The groups are shells around one centre, one inside the other: the same stretched ball of 6 dimensions in 8 sizes.
Some rows, each with its group after it:
-30,51,-5,15,34,14,5,54,23 => big
-3,22,-21,-42,1,-10,3,-12,-3 => big
15,35,1,-12,24,1,27,-46,-23 => fena
-18,-23,3,34,-1,20,-21,55,14 => vaz
9,22,0,-8,-19,-26,20,0,22 => Pemu
-15,-10,22,-9,1,25,0,26,19 => zunot
-19,23,-13,38,-2,33,20,39,21 => fena
-8,54,-32,-9,24,-19,3,9,-4 => dep
-12,-20,-1,-14,23,34,-20,1,-23 => tifer
3,52,-19,-9,18,-24,14,-9,-3 => vaz
-26,23,-19,32,17,40,7,38,7 => vaz
-19,-37,24,8,15,33,-28,40,3 => Pemu
18,32,-12,-18,-11,-29,25,-32,1 => Pemu
14,-13,17,-9,-22,0,17,-18,9 => vaz
-11,26,3,23,21,-18,-11,45,16 => fena
18,-41,30,-1,-20,-23,-15,0,5 => Pemu
18,5,-6,55,-19,-3,24,-6,2 => dep
30,-25,30,-26,-12,-32,-2,-38,-10 => Pemu
-5,-4,20,-59,19,-9,-18,-3,-3 => big
-4,28,19,37,22,11,18,22,12 => dep
-10,24,-25,-30,16,-10,-10,6,-7 => tifer
14,52,-8,10,23,-11,30,-30,-13 => dep
20,-16,27,-27,8,-33,-15,-22,-13 => big
-17,-27,7,-7,5,35,-15,23,1 => zunot
-36,-29,24,12,17,49,-26,69,21 => dep
0,23,4,21,1,-21,5,27,19 => Zot
0,-38,22,15,-4,33,-4,5,-3 => big
-27,29,-1,7,17,15,1,51,26 => Zot
12,48,-53,6,0,-17,22,-30,-20 => fena
-6,31,4,32,21,-6,5,31,12 => Pemu
-8,-40,28,-30,3,18,-23,11,1 => zunot
20,-3,-3,43,-16,1,19,-16,-6 => tifer
10,-5,12,-33,9,-30,-18,-10,-9 => vaz
-19,-9,-8,47,-4,27,-7,54,17 => tifer
40,26,-9,18,-8,-40,28,-56,-21 => fena
-14,30,11,22,30,20,10,25,8 => zunot
15,-57,35,0,-7,0,-23,-8,-12 => dep
0,-21,7,-34,3,-10,-23,2,-6 => Zot
-2,17,-39,-11,7,-10,-9,-3,-17 => big
9,17,-28,35,-11,-1,16,-4,-5 => Zot
-4,-9,18,21,-9,26,14,17,17 => big
3,-5,-13,-36,-18,-14,-3,-7,3 => vaz
3,-34,-10,9,-13,14,-13,-2,-15 => tifer
-12,-36,25,-12,21,26,-29,18,-10 => Pemu
-1,10,-21,21,-3,30,21,-10,-9 => fena
-16,-10,21,4,-1,23,-1,37,24 => Zot
-11,-27,45,-21,26,29,-15,12,-1 => tifer
-24,-25,12,-10,-16,20,-16,55,33 => fena
-8,-4,20,5,-16,10,10,30,32 => tifer
9,-18,-5,0,8,1,-14,-16,-26 => zunot
5,6,6,7,-16,-30,0,23,23 => Zot
-2,3,-16,-29,-1,1,-3,-10,-8 => Zot
21,-37,8,3,-41,-22,-3,-8,7 => vaz
-11,-18,8,24,4,36,-2,22,2 => zunot
-2,-37,30,-15,-5,-19,-33,32,14 => dep
-14,4,9,8,-11,6,4,42,33 => zunot

New rows. What belongs after each?
-13,-28,15,-30,9,14,-26,18,-1 => Zot
3,-14,-13,-3,-17,8,1,-5,-3 => Zot
-19,38,2,2,24,5,6,35,19 => Zot
4,0,10,35,13,8,2,7,-6 => Zot
6,-12,-7,18,-28,16,18,-4,7 => fena
-27,-3,6,23,24,23,-23,59,11 => zunot
19,3,19,-51,7,-22,4,-43,-14 => tifer
-18,-32,20,-43,-2,25,-18,20,11 => fena
-5,58,-20,11,19,-16,16,14,8 => vaz
11,9,7,-39,-3,-17,9,-28,-3 => Zot
4,42,-38,27,-12,-12,26,1,6 => vaz
13,12,4,25,-34,-18,28,8,30 => fena
-1,4,1,13,-20,-21,0,32,27 => Zot
-4,22,-14,39,-7,7,18,22,15 => Zot
26,22,-5,-12,-5,-37,17,-39,-10 => Zot
-32,11,-11,-32,25,23,-19,36,5 => big
-10,41,-21,53,27,1,3,34,0 => fena
35,11,-22,6,-34,-46,20,-40,-7 => tifer
6,-20,-10,-4,-36,-22,-8,15,16 => tifer
8,10,-18,27,-23,4,23,-3,7 => vaz
2,7,-31,3,-3,-8,-6,-1,-12 => Zot
-21,13,7,43,15,18,-3,60,23 => Pemu
1,-5,20,-37,14,-26,-23,7,2 => big
12,-19,1,26,-31,3,12,-1,8 => vaz
11,32,1,0,9,-5,27,-24,-4 => zunot
-28,44,4,8,47,31,7,34,6 => big
23,15,-19,29,-14,-21,18,-23,-10 => Zot
9,-17,26,5,15,29,8,-24,-18 => fena
-25,2,8,-21,18,10,-22,45,15 => Zot
0,-9,13,-3,7,24,7,-10,-7 => Zot
-36,-18,34,3,12,26,-24,81,39 => fena
27,-43,23,2,-16,-14,-8,-27,-15 => vaz
-2,-19,38,-20,17,32,2,-11,-5 => fena
12,22,-9,-30,-4,-20,15,-28,-3 => Zot
-9,-24,53,-32,19,4,-20,22,13 => big
-10,-33,-5,21,-17,26,-12,30,7 => big
-32,28,-19,33,19,30,0,59,19 => Pemu
-29,41,-7,27,40,22,-2,52,11 => vaz
21,-6,39,2,-16,-34,9,-2,21 => dep
-8,-24,24,27,-3,20,-7,35,16 => Zot
-5,18,-33,11,-10,-23,-8,27,9 => big
28,-6,30,-2,-7,-43,3,-20,1 => big
-28,23,16,-14,21,4,-9,57,33 => big
19,10,-18,-36,2,-19,5,-51,-28 => tifer
32,-12,29,-1,-28,-36,15,-26,9 => tifer
-17,29,0,-11,10,0,5,32,23 => Zot
20,-36,37,-3,-2,-6,-7,-21,-10 => Pemu
4,2,-4,18,-22,3,17,7,14 => Zot
13,-23,8,22,11,-6,-18,-7,-23 => fena
-9,0,21,-33,-7,-12,-4,26,30 => tifer
11,-33,27,-30,5,0,-14,-23,-16 => Zot
